Every row belongs to one group in each of 4 separate groupings. Each group adds its own fixed numbers to the row, and there is some noise. The rows also spread widely along 13 directions, which tell nothing about the answers.
(in the rows, 128 means zero)
Some rows, each with its group in each grouping after it:
[115 137 167 152  84 145 135 182  84 122 142 115 107 149 136 143 128 131
 110 111  83 128 118  95 110 162  72 119 142  66] -> vilu K840 K379 sipu
[111 131 117 124 107 150 115 141 126 127 136 115 108 147 125 113 149 110
 125 131 139 130 110 141 114 129 114 101 132 100] -> runu K866 K379 sipu
[126 147 111 150  94 169 135 122 139 110 145 160  89 141  91 118  72 167
 106  73 175 102  99 140  90 201  86 185 118 102] -> vugul K897 K835 Mupo
[124 134 101 124  99 100 121 139 116 125 146 119  77 139 137 116 175 102
 102 133 151 102 103 159 114 144 100 102 135  83] -> tole K897 K951 tar
[124 152 104  92 139 138 133  62 178 128 138 119 133 156 127 100 101 106
 144 125 161 160 136 167 125  95 150 154 154 110] -> vugul K840 K951 Mupo
[132 125 104 130 125 150 143 114 133 146 117 111 136 148 127 113 141 151
 132 129 116 109 128 130 135 143 121 161 141 126] -> gakep K866 K835 tar
[130 139 160 164 108 151 163 193 114 153 149 117 131 149 129 145 136 109
  87 164 101 129 135 122 144 136 123 133 142 104] -> vilu K378 K951 vofu
[140 152 174 153 101 160  84 185 120  95 141 119 154 111 141 136 119 110
 137  78 136 161 120  88  92  73 113  78 122 172] -> geko K378 K835 vofu
[155 154 108 127 143 101 148 148 126 148 125 143 155 144 135 151 130 141
 116 144 154 109 146 122 123 157 118 129 144 120] -> tole K897 K835 fipo
[151 137  87 134  97 112 144 122 135 138 124 104  99 137 141  96 135 155
 101 116 168 110  91 174 141 129  98 109 133 106] -> runu K897 K951 fipo
[132 136 127  98 119 131 129 144 174 121 120 140 136 165 136 133  96 148
 126 124 153 156 106 155 109 130 139  84 164 133] -> geko K840 K835 rofut
[108 162 164 134  89 122 101 150 128  42 175 145  85 128 147 149  96  78
 128  74 131 167 110 129  75 108  99 112 138  74] -> gakep K866 K835 rofut
[ 88  87 138  83 162  74 125  48 146 126 111 132 103  95 128  72  92 124
 129 158 111 119 110 120 107  92 119 128 120  98] -> vilu K897 K379 sipu
[127 130 116 130 102 175 111 150 128 112 114 138  96 138 128 110 125 159
 131 143 142 149 117 157 104 138 146  89  94 116] -> runu K897 K835 vofu
[128 139 107 142 114 132 126 135 120 108 136 139 103 115 128 120 137 139
 113 122 162 114 116 140 118 134 106 123 102 117] -> runu K378 K379 rofut
[171 109 124 126 125 164 153 101 146 113  89  88 137 105 154  91  82 193
 144  79 100 159 138 105 127  80 146 154 121 155] -> runu K866 K951 vofu
[185 170 127 147  85  84 171 164 101 124 121 105 100 139 164 108 121 162
  82 115 143 133 121 139 110 144  84  91 153  75] -> runu K840 K379 vofu
[125 150 135 105 117  96 106  69 111 122 139  88 127 134 159  95 158  79
 151 116 119 145 151 131 122  73  99 122 149  72] -> vugul K840 K835 rofut
[165 148 154 161 108  80 143 179  94 162 117 113 128 106 161 104 162 131
  87 189 120 130 127 132 141  90 130  45 121 117] -> geko K897 K835 Mupo
[131  64 115 110 113 120 133 147 127 112 110 112  85 122 136 123 167 156
 116 127  97  96 100 114 105 165 138 109 129 119] -> vugul K840 K379 sipu
[144 174 143 149 138  89 127 149  77 135 117 118 207 109 201 181 114 153
 161 145 120 149 146  99 209  78  85  75 114 116] -> runu K840 K379 Mupo
[ 82 136 150 127 114 169 112 137 113 125 147 130  93 155  99 111 153  81
 124 145 103 139 134 129  83 144 125 126 124  75] -> gakep K866 K951 sipu
[ 91 126 125  97 164 120  96  65 145  95 132 148 109  93 119 110 105  83
 151 116 140 137 137 104  86  89 140 158 102 117] -> runu K897 K951 sipu
[ 85 140 119 162  99 167  87 108 132 108 145 136 112  99 122 100 101 137
 141 111 175 118  70 165 160  90  84 115  71 126] -> runu K897 K835 vofu
[111 107 102  96 106 196  84  71 133 116  99  92 135 149 145  97 122 167
 196  99 119 158 126 151 149  89 119 119 101 108] -> vilu K378 K835 sipu
[115  94 115 105 147  72 115  90 148  43 136 152  79  67 145 136 122  95
 140 120 117 112 116 112 109  98 147 172  92 102] -> gakep K378 K835 sipu
[127 172 142 143 144 145 143 134 132 137 129 154 139 122 122 133  90 125
 119 148 144 137 153 112 121 120 132 160 112 116] -> runu K897 K951 sipu
[149  82  97  94 141  84 160 153 153 109  98 160  77 119 122 134 135 172
  93 152 134  98 107 126  90 191 164 123 125 121] -> geko K378 K951 sipu
[ 86 152 121 108 153 144 107  99 129 156 139 136 159 146  99 115 120 100
 140 118 170 116 125 119 106 136  91 129 138 125] -> runu K866 K951 sipu
[137 121 106 124 141 105 116 100 132 130 114 116 106  89 138 101 177 107
 137 168 129 113 135 132 140  71 157 122  96 116] -> geko K897 K835 sipu
[123 108 137 132 114  91 150 141 118 101 136 138  85 104 130 127 112 128
  88  98 119 104  93 102  99 156 101 144 133 104] -> runu K840 K951 Mupo
[132  89 118  99 140 104 137 177 125 126 101 133 117 146 156 171 170 148
 125 186  85 127 124 120 133 167 172  83 137 111] -> geko K866 K951 tar
[113 117 138 131 144 134 114 129 122 160 123 118 153 120 124 112 135 130
 125 140 138 113 118 112 125 116 114  98 120 154] -> vugul K897 K951 vofu
[165 114 164 144 101  43 173 149 130 117 128  96 114 105 186 131  93 142
  87 112  91 118 105 105 153 103  91 129 165 101] -> vugul K897 K379 fipo
[160 111  77 120 118 182 134 165 158 106 125 109 106 157 136 158 164 130
 130 116 123 129 137 131 114 144 172 156 141 136] -> runu K897 K379 vofu
[121 120 113 122 107  33 128 154  98  79 148 146  88 120 159 193 127 124
 110  93 126  75  90 104 134 201  51 154 145  52] -> geko K378 K835 tar
[123 127 140 147 126 126 142 108 124 113 130 141 100 101 119  94 109 130
 116 151 126 125 128 131 112 121 128 142  98  93] -> vugul K866 K835 vofu

New rows. What belongs after each?
[113 117 127 153 109 165  78 157 115  91 155 119 127 110 133 162 156 102
 148  70 124 108 102  95 120 114 105 133 114 155] -> gakep K897 K835 Mupo
[138 134 126 136  76 119 123 153 130 117 129 110  97 136 146 103 135 138
 110 124 141 133  88 159 133 116 107  87 132 111] -> geko K378 K835 tar
[134 115 122 102 139 127 123 135 146 103 119 141 108 135 136 142 112 138
 129 122 133 138 130 117  97 145 154 125 130 119] -> vugul K897 K951 sipu
[100 115 124 101 157  98 142  49 151 122 135 117 121 115 136 102 115  98
 133 138 110 119 132 123 132  83 113 181 146  92] -> vilu K840 K379 rofut
[136 135 124 124 114 120  96 120 120 114 126 108 126 118 155 130 141 120
 153 108 124 139 122 121 134  90 115 109 124 114] -> geko K897 K835 Mupo
[ 87 169 171 142 120 188  70 162  81 154 159 106 194 158 133 151 159  77
 156 110 128 156 153  96 125  94  79  79 134 138] -> vilu K378 K951 rofut
[137 136 129 128 111 121 137 116 135 142 125 100 130 134 141 113 137 127
 130 120 117 121 118 127 146 103 109 140 147 100] -> geko K840 K835 sipu
[124  97 105 118 135 156 126 140 138 102 124 140  80 129 112 150 147 129
 129 127 105 113 133 110  93 168 162 170 111 105] -> geko K897 K951 vofu
[127 100 138 122 123 136 107 143 147  78 130 119 101 100 154 134 128 104
 135 119 105 152 117 109 108  75 158 112 113 137] -> runu K897 K379 vofu
[131 143  88 132 113  96 140 101 113 132 116 124 111 124 153 111 136 158
 134 158 157 111 105 175 181 125  95 108 101  62] -> runu K866 K835 sipu
[116  93 126 106 138 161  96 124 129 117 119 102 140 126 135 127 184 108
 159 125  84 133 143  99 100  94 163 114 133 160] -> gakep K840 K835 rofut
[126 139 144 156 131  95 131 180 114 124 144 140 154 102 163 178 118 119
 113 135 133 117 105 105 170 111 107 101 121 137] -> runu K897 K951 Mupo
[142 165 134 158 144 136 208 128 137 191 108 159 152 143 101 110  71 189
  85 194 141 102 146 131 152 177 123 177 125 105] -> vugul K840 K379 sipu
[ 96 105 133 115 115 151  99 125 126  80 143 126 111 122 140 156 114 122
 152  82 110 132  97 108 130 118 102 138 117 100] -> vilu K840 K951 sipu
[113 129 147 180 118 130 121 206  68 122 134 164 113  96 125 166 158 146
 106 155 111  81 117  89 125 176  99 108  74 112] -> gakep K897 K835 sipu
[151 119 118 134  98 171 124 124 136  98 124  93  99 125 138 101 141 140
 136  97 119 140 125 129 111 103 136 135 121 122] -> vugul K840 K379 vofu
[128 131 139 128 131  94 130 127 117 120 135 123 146 107 158 144 126 106
 130 131 113 130 127 107 144  94 117 126 136 115] -> runu K840 K835 Mupo
[119 147 149 145 133 117 117 141 114 134 143 126 130 120 122 117 142  91
 112 137 125 117 134 108 101 109 112 122 132 125] -> gakep K897 K835 vofu
[129 127 139 133 111 109 184 133 171 139 120 140  95 136 129 100  62 156
  80 166 124 132  99 156 138 130 133 147 141  95] -> runu K897 K379 sipu
[139 144  99 144  92 146 131 140 149  87 154 137  64 128 128 124 131 112
 106 109 162 126 109 163 106 128 133 152 119  97] -> runu K897 K835 rofut
[126 123 101 110 132 153 113 140 150 129 126 128 136 154 133 156 141 118
 141 129 134 125 129 127 132 135 146 138 135 126] -> runu K897 K835 sipu
[160 140 121 102 137  83 167 167 171 112 143 131 143 161 166 184  98 116
 101 104 143 142 119 124 124 139 133 125 205 125] -> runu K866 K951 rofut
[126 123 125 120 107  98 129 135 133 114 129 128  92 123 143 110 113 131
 104 129 139 131  98 141 109 126 116  93 133 107] -> runu K897 K379 Mupo
[139  92 118 112 123 174 103 113 118  85  81 139 106 102 141 109 125 201
 174 142 109 158 148 128 114 120 176 100  52 125] -> vugul K378 K835 sipu
[ 98 128 132 123 114 158 134 100 140 115 126 138  96 138 114 114 101 146
 130 120 113 135 121 136 114 140 118 163 117  83] -> geko K840 K951 rofut
[144 131 126 113  72 141  97 122 123  55 124  76 111 139 202 147 116 153
 181  47  98 179 105 139 156  70 103 105 132  78] -> gakep K840 K951 sipu
[151 143  94 100 116 147 111 135 150 108 122 119 127 160 155 143 131 134
 145 112 152 158 135 154 114 120 151 104 148 123] -> runu K897 K835 rofut
[132 119 128 122  79 138 158 174 136 125 121 120 100 170 139 134  97 177
 100  99 120 127  84 145 123 184  99 112 159  89] -> runu K840 K951 sipu
[134 106 100 105 160 128 130 106 155 120 119 119 128 111 134 140 166 106
 145 143 112 117 143 105 136  95 173 164 126 133] -> geko K840 K951 sipu
[116 185 110 134  97 140  88 100 134 114 157 122 106 141 116  81 127  97
 132  81 202 131 100 166  94  99  75 106 129 109] -> gakep K897 K835 sipu
[119 107 130  84 153  75 100 143 134  93 127 143 117 111 137 151 147  98
 131 114 141 123 118  93  78 132 134  90 138 135] -> geko K378 K951 sipu
[125  92 105  99 171 130 119 145 153  94 104 175 151 106 126 173 111 162
 138 125 139 120 132  92  97 159 169 129 111 186] -> runu K378 K835 rofut
[110 169 122 122 130  83 131 118 142 119 147 149 153 127 148 142  73 129
 116 108 191 123  81 140 150 124  70 115 145 118] -> runu K840 K951 tar
[167 177 104 128 113 141 127  95 110 103 119 101 128 134 154 115 122 155
 151  66 150 148 163 128 110 105 100 156 126 106] -> gakep K378 K951 rofut
[136 139  82  95 152  80 140  95 144 143 116 128 135 133 136 112 135 129
 125 147 177 105 128 145 131 132 115 121 142 119] -> runu K378 K379 sipu
[130 125 115 145 114 169 108 129  87 129 115  97 125 116 143 130 158 146
 150 104 107 119 140 103 142 118 107 143  95 114] -> runu K897 K951 vofu
[154  64 120  87 112 129 155  95 145 121  79  81  82 136 147  67 160 166
 127 153  47 152 157 140  95 108 189 127 136 109] -> gakep K378 K835 rofut
[125 109  78 114  98 192 137  89 150 142 119  78 130 168 129 119 132 168
 152  62 124 110 107 147 162 140  98 186 153 118] -> runu K840 K951 rofut
[152 130 101 115 145  84 175 134 154 135 122 144  95 135 140 123 148 125
  89 211 148 119 142 165 124 141 175 113 137  98] -> vugul K897 K379 rofut
[121 171 146 152 110 149 112 147 154 120 166 134 132 129 118 121  99  79
 111  95 173 136 106 127 108  89 105 132 138 140] -> runu K897 K835 sipu
[114 145 112 111 155  53 119 123  77  88 118 168  98 107 144 141 155 140
 128 176 136 116 138 124  92 168 111  77  91  66] -> gakep K840 K379 fipo
[178 137 135 148 120 129 141 127  98  91 102 119  94  77 166 105 120 167
 129 129 109 158 156 108 118  73 146 124  76  97] -> vilu K897 K951 sipu
[132 165 109 119 124 201 138 134 181 126 126 140 133 181 116 143 108 133
 146 149 144 168 146 158 126 128 173 153 139 112] -> geko K840 K379 sipu
[152  96 121 108 103  94 163 143 155 121 126  93  75 135 138  89 142 117
  84 106 115 113  98 128  85 132 126 121 180 114] -> runu K866 K379 sipu
[130 132  99 132 139 109 118 114 122 116 123 123 112 100 142 117 161 125
 134 146 143 105 124 130 134 100 127 120 101 122] -> gakep K897 K379 sipu
[134 198 121 144 127 115 155 128 116 178 139 135 133 150 127  99 126 118
  93 171 178 129 145 165 136 128 103 111 137  90] -> runu K897 K951 rofut
[120 125 114 108 156 105 147 116 139 119 128 148 112 130 106 124 133 116
 103 138 131  99 131 101  66 166 135 160 148 130] -> gakep K840 K379 tar
[116 155 196 160 115 150 128 134 102 139 119 127 121 101 116  84  90 128
 112 133  95 155 145  89  91  91 111 128  98 109] -> geko K897 K951 vofu
[123 125  90 126 139 163 129 105 161  87 140 134 104 119 119 130 133 113
 138 122 144 125 131 143 125 109 162 184 101 130] -> gakep K378 K951 vofu
[115 118 163 113 131  88 115 173 145 140 132 109 184 131 179 162 130  97
 133 161 110 147  97 122 180  63 130  45 162 147] -> runu K840 K835 sipu
[124 115 106 129 127 157 127 102 149 150 128  97 124 127 137  98 148 121
 133 145 129 122 117 150 166  75 135 136 125 123] -> vilu K897 K951 sipu
[124 130  89 125 153 121 128 132 128 125 144 146 126 118 120 150 163 102
 116 141 160 100 126 123 123 142 142 138 122 133] -> runu K840 K951 Mupo
[166 154 129 153 137 163 145  98 116 122 100 123 127  83 122  86 118 177
 131 106 127 137 168  93 100  87 139 165  86 141] -> geko K840 K951 rofut
[127 105 112 106 144  89 127 118 130 118 134 113 128 111 151 143 160  97
 124 123 121 110 130 110 134 107 129 139 140 127] -> runu K378 K951 rofut
[120 134 138 113  58 159  84 119 140  69 157  73  67 147 157 109 154  73
 156  51 113 173  99 146 104  64 107 114 152  67] -> geko K840 K951 sipu
[188 114 105 125 134  50 161 142  93  91  96 115 100  83 179 132 156 174
 107 123 106 102 131  89 106 132 127 116 123 118] -> gakep K840 K379 tar
[134  93  94 111 139 161 140 132 130 138  99 123 128 145 119 129 168 158
 140 160  99 116 157 123 122 156 161 141 111 132] -> tole K378 K379 fipo
[111  69 110  96  91  44 107 107 154  19 132 139  20  81 154 114 105 142
 116  76 136 113  43 150  92 131  95 100 111  77] -> geko K378 K379 fipo
[131 115  89 101  95 124 115 143 140 100 131 105  96 160 153 134 164 138
 129 104 152 129  92 179 128 141 117  71 148 113] -> gakep K378 K951 rofut
[114 102 110 134 101 136 130  98 147 118 110 126  83 115 134  86 137 155
 133 187 111 139 105 185 169  93 155 114  74  89] -> geko K378 K835 fipo
[119 111 117 111 117 175 111 111 103 139 102 108 115 144 119  99 161 155
 154 120 103 132 144 126 106 140 121 111 109 101] -> tole K866 K951 sipu
[125 126 147 142 109 145 121 179 144 132 149 125 118 142 119 126 129  98
  97 120 133 127 104 121  97 128 125 109 150 141] -> runu K897 K835 vofu
[128 134 124 156 128 128 138 107 114 147 141  95 134  99 137 116 143 102
 119 110 118  95 131 101 159  88  93 188 122 118] -> runu K897 K951 vofu
[175 165 114 139 122 109 172 145 129 159 116 131 131 150 120  96 107 166
  83 125 172 122 132 134  86 164 110 112 158 122] -> runu K866 K835 fipo
[117 136 117 107 153 115 111 128 108 135 131 122 159 138 152 174 144 102
 150 127 115 130 154  93 138 130 122 137 141 112] -> runu K897 K951 Mupo
[116 148 115 102 123 134 104 104 133 125 132 116 133 158 144 131 132 104
 152 120 136 150 143 141 121 113 120 123 144  96] -> runu K897 K835 rofut
[119 159 121 138  93 146 128 167 129 130 137 146 112 161 113 132  85 158
 102  91 177 112  88 138  97 189  67 115 141 105] -> runu K897 K379 sipu
[104 171 100 141 138 153  99 116  98 182 130 116 194 144 114 120 151 123
 141 118 186  96 132 112 143 135  59 125 124 154] -> runu K378 K379 tar
[124  95 116 136 134 146 149 110 131 126 106 123 110  95 129 102 124 163
 122 148 106 116 117 126 145 112 146 150  90 126] -> runu K840 K951 vofu
[108 114 114 131 131 138 142  97 130 134 125 143 109 125  96 102 118 149
 114 124 132  88 122 126 102 164 107 177 116 119] -> gakep K378 K835 rofut
[151 219 181 162  89 115 134 198 140 113 164 131 141 149 163 142  72 100
  93 115 176 181 106 152 123  75  99  63 162 114] -> gakep K897 K951 sipu
[143 133 129 131 117 104 152 107 137 166 116 111 108 114 122  40 136 127
  86 169 150 131 112 165 108  90 134  74 133 126] -> runu K866 K835 Mupo
[119 118 113 124 149 122 123 145 113 124 126 147 126 131 125 160 144 136
 129 147 116  97 138 105 107 174 128 140 119 116] -> gakep K897 K835 vofu
[127 160 126 139 124  94 136 108 131 103 150 136 123 101 138 136  82 121
 119  69 167 108  96 112 133 114  64 167 132 105] -> runu K840 K951 sipu
[160 198 128 126 101 132 143 138 116 118 134 116 130 166 154 133 107 135
 120  91 157 169 151 137 104 130  99 120 162  81] -> runu K840 K951 rofut
[121 136  98 118 129 179 107 113 134 117 131 120 152 163 127 156 119 145
 170  85 149 125 132 120 129 156 101 153 136 120] -> vugul K866 K379 vofu
[134 199 123 134 143  82 131 177 108 109 168 178 124 144 117 173 143  74
  85 137 193 112 141 113  68 182 107 120 147 108] -> gakep K378 K951 tar
[143 183 113 153 127 123 125 116 123 112 143 121 136 103 165 138 131 105
 138 135 157 140 146 139 166  59 116 136 107 109] -> runu K897 K379 rofut
[131 187 116 141 154 110 125 141 144 182 175 114 182 138 123 121 179  40
 100 159 204 105 122 134 140  63 101  89 172 159] -> vilu K840 K379 sipu
[161 148 141 139 133 154 125 153 134 111 125 132 135 104 132 119  97 145
 117  87 153 143 129  93  84  98 129 120 123 164] -> vilu K897 K951 sipu
[105 145 121 139 154 149 123 138  89 131 121 140 167 137 139 179 143 141
 161 157  96 117 166  95 153 155 117 154 103 101] -> gakep K840 K379 vofu
[148 155 154 140 101 136 132 198 110 166 140 104 137 167 130 121 153 115
  88 120 129 134 126 118  86 145 108  67 177 137] -> gakep K897 K951 Mupo
[ 79 158 169 116 135  87 126 101 140 152 161 142 132 143 110 107  83  71
 107 130 149 114 114 114 103 131  68 144 166  89] -> vugul K897 K379 sipu
[126 154 101 124 165 136 144  93 143 132 124 144 124 129 121 123 132 114
 133 180 138 130 166 144 123 117 167 173 108 105] -> gakep K897 K951 vofu
[140 108 121 138 133  99 157 146 110 126 117 140  98 112 145 144 142 154
 103 162 101  97 130 105 137 167 138 153 111 100] -> vugul K897 K951 tar
[130  96 127 101 117 133 130 140 141 112 113 115 120 141 134 119 125 152
 126 114 114 135 112 128  96 135 127  92 146 134] -> tole K840 K379 vofu
[119 146 130 114 171 120  72 131  95 110 126 136 184 107 154 179 129 121
 179  99 144 125 147  60 123 109  90 103 115 145] -> vilu K897 K379 sipu
[149 166 109 131 136 144 141 136 123 157 119 123 177 152 127 133 120 154
 134 119 163 123 153 124 132 138  97 132 137 142] -> tole K378 K379 vofu
[184 155 104 145  93 158 155 119 130 178  96  85 126 144 137  40 141 186
 108 150 157 141 136 184 131  90 128  84 124 133] -> tole K897 K835 vofu
[109  95  80  97 132 163 102 103 123 115 104 118 118 134 131 133 155 160
 170 106 125 115 116 125 133 149 127 133 104 117] -> runu K840 K951 sipu
[108 167 139 138 166 116  69 104 124  69 170 157 161  69 135 177 132  54
 170  69 163 122 139  63 108  56 102 162 106 150] -> geko K840 K835 rofut
